The rows of a group lie close to one hidden flat surface of 5 dimensions, which passes through zero. Surfaces can cross.
In the rows, zero is written as 128.
Some rows, each with its group after it:
[140  76 170 104 148  98 116 171 126 101]
J_52
[144  93 117 137 129 118 115 117 118 105]
J_946
[115 153 133 129 115 151 133 109 126 128]
J_930
[112 132  61 126  99 167 125 101 128 148]
J_239
[ 92 163 125 108 113 160 149 139 150 166]
J_239
[ 71 142 147 104 114 149 143 145 147 125]
J_239
[130 135 133 140 121 129 129 114 144 134]
J_52
[136 178 139 133 120 148 154 128 111 167]
J_842
[ 98 129 186 128 113 129 129 126 172 109]
J_842
[132 119 116 124 134 131 128 125 122 123]
J_842
[ 99 146  88 121 149 104 123 165 145 163]
J_52
[125 138 122 137 129 123 132 117 153 156]
J_930
[ 89 160 119 133 111 125 119 154 161 164]
J_930
[129 135 169 153  89 162 127  74 145 105]
J_946
[128 138 201 122 111 143 151 134 164 153]
J_239
[144 170 124 156 121 146 130  89  88 106]
J_930
[118 123 155 109 130 137 145 135 139 125]
J_842
[128 124 119 164 117 124 116  95 178 148]
J_52
[102 117 144 102 117 145 143 133 158 142]
J_930
[ 77 110 198  89 108 144 136 169 176 131]
J_842
[124  70 163 103 115 105  94 194 146 125]
J_946
[140 134 118 147 135 127 129  97 124 111]
J_842
[127 155 170 136 143 110 135 133 122 111]
J_239
[123 141 182 118 114 154 131 131  99  87]
J_930
[150  71 128  83 166 142 178  89 113  85]
J_842
[ 99 188 170 112 144 123 169 159 144 169]
J_946
[187 133 182 171 145  97 127  94 114  97]
J_52
[145 106 127 137 115 121 109 117 124 117]
J_946
[108 119 125 116 128 129 154 122 196 178]
J_930
[122 132  97 133 147 102 117 146 138 150]
J_52
[137 150  46 127 138 130 127 139 104 174]
J_239
[154 107 143 134 140 106 121 126 122 102]
J_946
[ 90 153 137 121 145 102 138 175 177 166]
J_52
[122 126 170 127 136 146 157  76 139  87]
J_946
[ 75 171 130 126 135 141 137 127 122  98]
J_239

New rows, each followed by its group:
[153 115  46 147 102 117  69 165  99 166]
J_946
[161 181 118 169 115 150 145  61  94 125]
J_52
[125 161 136  90 154 133 152 179  55 113]
J_52
[146  67 147 156 151  56  74 147 147  67]
J_842
[114 119  92 106 147 135 142 123 125 121]
J_946
[136 148  67 151 134 126 116  99  94 113]
J_239
[110 155 154 148 103 145 138  94 175 148]
J_52
[121 133  92 123 146 111 123 152 122 142]
J_52
[190  89  60 124 176  91 120 141  66 119]
J_842
[ 90 159 135 114 143 119 139 158 127 127]
J_239
[119 111 155  97 201 107 188  92 126  63]
J_946
[152  82  83 171 118  97  85  85 177 140]
J_52
[159  89  50 169 129  96  85  89 151 140]
J_52
[145 100 150 117 141 128 162  99 166 143]
J_930
[118 120 111 137 107 143 122 103 163 140]
J_52
[133 115 162 156 130  98 117 115 184 136]
J_52
[192 126 130 193  86 106  62 131 106 140]
J_946
[128 127 103  93 146 133 131 164  73 116]
J_52
[153 132 120 134 116 137 133 115 133 163]
J_239
[126 182 124 196 103  96  74 149 136 146]
J_842
[130 103 170 104 124 141 135 139 111  89]
J_930
[141 129  98 149 141 110 115 118 126 130]
J_52
[147 102 202 131 170  56 118 185 153 114]
J_52
[160  51  91 144 121 130  95  71 111  59]
J_946
[133 182 136 134 132 150 151 116  91 129]
J_52
[128 164 169 113 122 167 179 106 124 148]
J_842
[142 150 178 128 110 181 168  65 110 100]
J_930
[137 164 106 162 132 103 101 140 100 126]
J_930
[ 85 104  69  65 111 179 132 162  95 128]
J_52
[ 98 192 213  77 159 136 175 199  76 116]
J_52
[122 100 215 113 143 127 153 102 155  75]
J_946
[ 86  82  42 103  76 181 110 102 161 149]
J_52
[ 86 117 171 118 131 103 127 169 206 158]
J_52
[112 162 120 141 119 134 124 128 135 149]
J_930
[124 133 125 127 132 134 135 121 131 127]
J_946
[166  65  93 158 110 117  92  78 152 112]
J_52
[117 138 107 146 147  76 100 175 162 173]
J_930
[123  62  80 123  81 165  90 103 137 105]
J_946
[108 157 117 156 149  62  83 198 154 167]
J_930
[155 109 121 131 143 117 146 104 141 136]
J_930
[136 128 117 117 191  96 156 127 109 105]
J_946
[134 203 127 134 186  82 144 184  74 137]
J_52
[186 125 135 180 170  93 134  55 100  75]
J_842
[132 160 165 103 142 147 154 154  66 108]
J_52
[149 140 124 130 156  91 121 176 114 152]
J_946
[158  99 164 152  72 182 126  36 140  94]
J_52
[117 110 110 111 114 155 126 126 111 112]
J_930
[ 95 160 135 124 126 139 139 132 131 126]
J_239
[151 128 104 115 163 109 125 162  58 105]
J_52
[130 108 122 115 134 122 130 134 133 128]
J_930
[118 190 125 119 134 144 156 138  88 135]
J_52
[123 167  58 145 129 142 125 101 104 138]
J_239
[177 102  88 145 176  83 116 113  84  93]
J_946
[145  53 153  98 121 129 114 142 117  82]
J_52
[136 103  94  79 138 146 149 157 103 150]
J_842
[129  94 162 113 128 102  96 196 141 136]
J_946
[129  92 152 119 118 130 114 127 142 101]
J_946
[128 142 151 141  83 149 109 127 142 146]
J_946
